The same things were measured in two ways. Each way mixes the same 8 hidden numbers, adds some noise and spreads widely along 5 directions of its own, which tell nothing about the thing.
Some things both ways: the first way, then the second way.
[ -6   1  27   3 -18  -4  10   1  32 -20  -6 -34   3 -14  -7   2 -11  -9
  15 -26   9]
[  0  23  -3   4 -16  -2  21   9   1  -2   4   5 -21 -12  14 -14 -28  13
  -8 -25  17]

[ 18   4   1  14   0 -16   1  19  -1  -6 -21  -3  12   9  15 -28   7 -10
 -40   3  10]
[ 24  36  15  -9 -51  -5 -32 -35 -24 -12  28  14   4 -21   9   5  -9  17
  -6 -13  -2]

[ 32 -30 -20  -3   6 -24  -3   1 -38 -11  25  18 -12 -48 -38   3  -4  16
   2   0 -12]
[  4  20  -1  14  12  12 -14 -19  -8  17   2  15   3   6   9   0 -10 -14
  28   4   5]

[  5  11 -26  17  -9  -7   9  13   6  -4 -11 -14   0   9  34 -21   8 -12
  -6   7  15]
[ 27  31 -24 -17 -25  22  39  -4  32 -16  16  20 -14 -51   3 -17  -4 -13
 -23 -27   2]

[ 34   6  35 -13   3 -13  -7  18  25 -13 -33 -14   7  28   2   3   0 -31
  -4   7   3]
[ -4   2 -13  19  11   7  19  -1  25 -11 -14 -12  -1  -7   3   9 -21  17
  37  -7  13]

[ 30  -9   2 -17  18 -21 -16 -11 -18  14  15  15  -8 -23 -29   7   6  -1
  15  -6  -7]
[ -3   3  -3   1  32  11 -40 -18  24   8  -7   8   2  14  14  11   2  -9
  58  38   9]

[  9  -8  -5  -6  11  42   2 -27  36  34  19   3 -37   2  25  -1   1  15
  33  -7   0]
[ 27  29 -18  -1 -29  -3 -23  -9  22 -35   7  -3  54 -14  36 -12   1  -6
  -5 -22   5]

[ 31  22 -20 -13  -8 -29 -41   0  26  13  -2  -7  15 -29   1 -10  -8 -30
  19   0 -15]
[ -6   4  -5  -2   6   1  -7 -25 -10  21   2   7 -37   1   7 -12 -33 -15
  36  20  17]

[ 40  -9  -3   7  13   0   4  25 -29 -28  13  17  -4 -23 -18  17  10 -17
  15  35  10]
[ -2   7   3   2 -14   7  17 -16   9 -14 -12  -5  34  10  13  46   6 -18
   2   0  -2]

[ 10 -10  12  15  24  22  29   0  -1   0  25   1 -36  -5   0  -6  12  19
  27  12  19]
[  1  26  16  23 -34  -7  21   4 -18   7   4  11 -19  -1  11  -6 -27  28
  -6 -19   7]

[ 32 -22 -37  -8 -11  -3   0  -3 -15   9 -21   8  -2  22  23  -5   7 -11
 -26 -11  -7]
[ 10  15 -21 -15   6   1  28   5  32 -45   1  -9  -5 -33 -11   2 -15  18
  36 -12   5]

[ 29 -30  -1  35  14 -26  36  24 -35 -30   5   0  -9 -10   9 -37  24  17
 -39  23  15]
[-23   9  -3  26  -3   5   2  -2 -19  38  -2  -4   9  19  26  -2 -16  10
 -23 -41  20]

[ 22 -10   9  -7   0  16  -2  -4  29   8  16   0 -15   3  -9  -5   6 -25
  30 -20  -7]
[ 42  27   6 -17 -52 -13 -11  -3  -3 -49  25  27  -4 -21  25  -8 -13   2
   8  10   8]

[ 43 -13  -4  -1  14 -12  13  14 -38  -5 -15  12 -11  21  -7  -1  16 -14
 -18   5   7]
[ 12  17   7   3   7   1  23   9  15 -11   4  14 -18 -11  -4   6  -9  28
  34   7   6]

[ -5  34  39   3  20 -11 -10  17  -7  -9  25  11 -10 -21 -14   7   3 -17
   9  20  27]
[-23  12 -25  25  21  26  -2  -1  12  30  -6  -4   8  10  12  -3  -3  -4
   1 -28   4]

[ 15 -25 -24  -9  -7 -32  11 -10 -47  -5   5   1 -13 -17 -17  13   2   9
  -5 -20   0]
[ 32  39 -23 -16   7  24  20  12  60 -40  10  28  -2 -36   3  -1  14 -16
  20  10 -11]

[ 12 -17  46  -2  -8  22   4  -3  31 -19 -14 -18  17 -22 -22  20  -9  -3
   5 -23   5]
[ 17  23   4 -18 -45 -22  -7 -16  -6 -22   8  -8  40 -12  30  -8  -3   5
 -13 -27  14]

[ 20   4  13   3   8  45  -7   7  23   7  -3  13   6   3  -8   7   4 -19
  15  -2   8]
[  3  -5  10 -33 -32 -10  -2 -22   0 -34   6 -19  32   2   2  26  13  13
  26   5   1]

[ 12  20   0  -6  -5  31   8  -9   4  15 -25 -10  -5  23  20  25   4 -33
  11 -16  21]
[-23   2   8 -21  16 -13  42  22  29 -34 -14 -18 -22  -6 -12  32 -14  38
  41  11   2]

[-10   9  17  -4 -21 -11  -7  -5  45  -1 -28 -34  18   8  24  -6  -8  -8
  -8 -24   7]
[ 21  25 -12 -24 -56  -5  15  -2  14 -59  24  -4 -21 -47  -5 -15 -26  24
  -3 -19  -6]

[  1 -35 -24  23 -12 -31  21   8   4 -10   6 -14  -9   3  11 -56   6  26
 -29 -21  -5]
[-15  10 -17  17  -2  14 -22  -5 -11  35   5   0   0  -3  30  -9 -17  17
 -22 -47  31]

[ 30  -3  35 -11  19 -33 -10   0 -15  -7  -2   0   5 -24 -27   7   5  -2
  -8   4   3]
[-10   8  -3  -3 -18   1 -11   5   9 -17   4  -8  32  16  17   2  17  12
   8   2   1]

Other things, the second way, with their names:
J876: [  0  14 -11   3   7   0 -23 -22 -12  14  12   7 -27  -8   3 -22 -37  11
  35  -7  15]
J894: [ 14  12 -28 -13  17  19 -32 -16  35  -9  12   7   0 -19  12 -19   5 -16
  35  13   5]
J929: [ -8   0 -43 -17 -10  26  38  27  27 -12  12 -10   3 -16   8 -40  24  -6
 -13 -34   5]
J563: [ 15   5 -21 -33 -15  10  41   0  16 -32  11  -4 -13 -34 -24 -14  10  20
  29 -10  -2]
J991: [ 29  10 -29 -35   0  15 -20 -36  22 -25  19   4  12 -24  -3 -21  14 -42
  48  26  -3]
J268: [-37 -15   6 -17 -11   6  13  -4 -12  12   4 -14 -12  17  -6  18   7  27
  16   2   3]
J487: [ 26  20  -3 -28  15  -1 -34 -34  30  -6   6  12   9 -26  22   3  -2 -18
  37  20  19]
J270: [  3  -1 -36  -8  32  43  26 -21  27  12   3   8 -31 -25 -28  -3   1 -15
  48   8  -7]
J587: [ 15  20 -11 -21 -32   7   3 -26   4 -42  17   2  -7 -37  -7  16 -15  -2
   7  -7 -10]
J935: [ 11  32   1 -10  -1  -9  26   4  14   4   1   3  -6 -31  20 -14 -21  22
 -14 -39  31]
J858: [-11  -1 -13 -29 -10   4  18  25  32 -18   6 -13  10 -14  22   5  20  25
 -19 -28  25]
J710: [ 14  25 -19 -13  13  20 -24 -19  21  37  12  25   6 -17  36 -32   9 -35
 -11 -10  27]
J476: [ 23  35 -28   4 -28  13 -10 -21  18 -34  16   2  28 -26  11 -15 -10 -17
   3 -21 -12]
J762: [-10   3 -41 -12  24  15   3 -10   7  32   9  -3 -20 -19  14 -44 -20 -25
   7 -28  31]
J656: [ 25  33   6  -7 -56 -10  11  -4  -6 -38  18   4  19 -18  10  -6  -4  19
 -14 -25  -4]
J413: [-10  12 -11 -12 -45  -1  22  35   5  -8  13  -3   9   0  40 -31  13   7
 -47 -38  22]
J357: [ 19  25 -14 -12 -50   3  31  17  -3 -11  25  14   1 -18  23 -49   3  -2
 -34 -35  11]
J926: [  3  17  11  -7 -50 -17   3  16  -7 -24  17  -1  -9  -4  15 -16 -16  39
  -4 -14   8]
J490: [ 26  38  -1  -4 -38  -9   5  -2  13 -57  15   9   0 -29   4   3 -29  10
  13  -2 -10]
J288: [  9  29 -16  -2  30  12  22  -6  22   2  -3   8   4 -18  -2  -6  -5  -6
  28 -15   6]
J137: [ -9  11  -7 -13   2   4 -15 -10  13  30   6  -4  21  -1  30 -26  14  15
  -6 -26  26]
J698: [ 28  39  18 -11 -28  -5 -25 -13  -9 -30  22  29 -11 -27   4  26 -15  26
  12   3  -2]
J181: [-16   6   6   6  14  -5  21 -20  -9   4 -12 -16   4   4 -14  34 -22  30
  34 -19   7]
J52: [  2   2 -38  -7  36  26  30  12  31 -12   6   4 -52 -35 -17 -17 -21   4
  46   2   9]
J793: [ 28  37 -32  -9 -15  18   7   1  24  -8  25  15  -2 -42   4 -50   4   2
  -4 -36   4]
J861: [  7  21  17   3 -54 -21 -13   7 -29 -41  12  -3  21   5  22  20 -14  33
 -10 -22   7]
J612: [ 15  19  -2  -1  -9  -4 -12 -36 -19   0   5   9 -14 -11   8  -4 -43 -23
  35   9  12]
J529: [  3   5 -37  -2   0  12  18  12  12  -8  10  -5 -21 -22   9 -42 -20  -1
  12 -27  19]
J421: [ 23  45  -2   6 -34   6  -2 -15 -11 -18  20  25  -6 -22   1  -5 -22   4
  -2 -18 -10]
J384: [-20   2  15  15   1 -12 -37 -17 -20  22  -3  -5   6  26  26  14 -28  25
  18 -10  26]
J987: [-40  -9   4   0 -13 -15  18  -7 -13   2  -7 -34  -5   9  -4  17 -25  51
  15 -27  10]
J457: [ 24  22 -32 -22 -37   9  34  -2  33 -70  21  -5 -24 -55 -22 -12 -18   8
  24   0 -19]
J210: [ 34  30 -19 -25   2  10 -24 -28  19  -1  14  16  31 -33  29 -16   6 -33
  -2 -23  22]
J167: [-26  13   4  14  -6 -16   8  11  -9  -2  -4 -14  -5   7  19   2 -33  34
   4 -29  20]
J203: [  2  13 -30   4  43  23  26  -2  27 -10   1   4 -43 -36 -22  -8 -37   8
  56  -4   3]

Some of these things the first way, each followed by its name:
[ 26 -17  17  -6  25  -4   7  -3 -34  -2  14  18 -10   0   7  20  29  -5
   1  23  17]	J490
[ 22 -18  19   3  29 -17  10  -7 -22   7   7   6  -7  -1  -2  -9  26  16
  -7   7  13]	J926
[ 21  11  17  12  -9 -34  -2  21 -12 -22 -23 -16  29 -13  -8 -15   6 -32
 -35  -8  12]	J710
[ 16  44  -5  -9  11 -30 -46  34 -15  -2   7  30  18 -10 -22   3  -1 -44
   3  24  10]	J270
[-17  11  25 -10 -17 -12 -14  12  14 -14  15  -1   6  -8 -33  11  -7 -35
  17 -34   7]	J52
[ 15  17  -7  -4 -27   6 -31  -3  41   8 -14 -11  21 -30  -1  -9 -24 -27
 -11 -30 -13]	J991
[  1   0  50   3 -17  -1  16   2  25 -26 -19 -36   9  -6  -3   9  -6 -16
 -10 -25  15]	J167
[ 24 -24  -9  26   1  -3  27   2   4  -7   4 -15 -15 -14  12 -40   8  16
 -15  -7   1]	J357
[ 23 -20   2  10   9   5  16   0 -10  -3  -3   2 -11  -4   9  -6   8  13
 -16   3   8]	J656
[  1   6   2  -5  15  -9  -9   6 -13  12  13  18   5  18 -13   3  25 -24
  20  -7  16]	J858
[ 11  47 -13  -2  18  -9 -38  10   9  27  11  16   8 -11  -3 -10   5 -28
  23  15  10]	J268
[ 10  41  -3 -25  -4  26 -44   8  35  17 -14  10   6   5  -8  31 -23 -39
  33   0   2]	J181
[  8  -6   5  22 -17 -12  12  28 -14 -36 -11  -3  23  -2  12 -11  13 -28
 -38   3  19]	J587
[ 12  -4  -2  12  16  11   9  -2 -13   6  19  14 -21 -11  33  -8  16   9
 -12  24  17]	J476
[ 14 -10 -20  -1  41  -8  -8 -23 -40  38  21  28  -8 -17  -4  -1  26  38
   6  12  13]	J137
[ 10  20 -12   4  18   2  -8 -14  26  33  22  -4 -19  -7  22 -23  14  -3
  38   6   7]	J413
[ 42  27  -3  -6  -6   5 -32  12  37   5 -12  -1  12  -8  22  -5  -3 -52
   7  16  -7]	J612
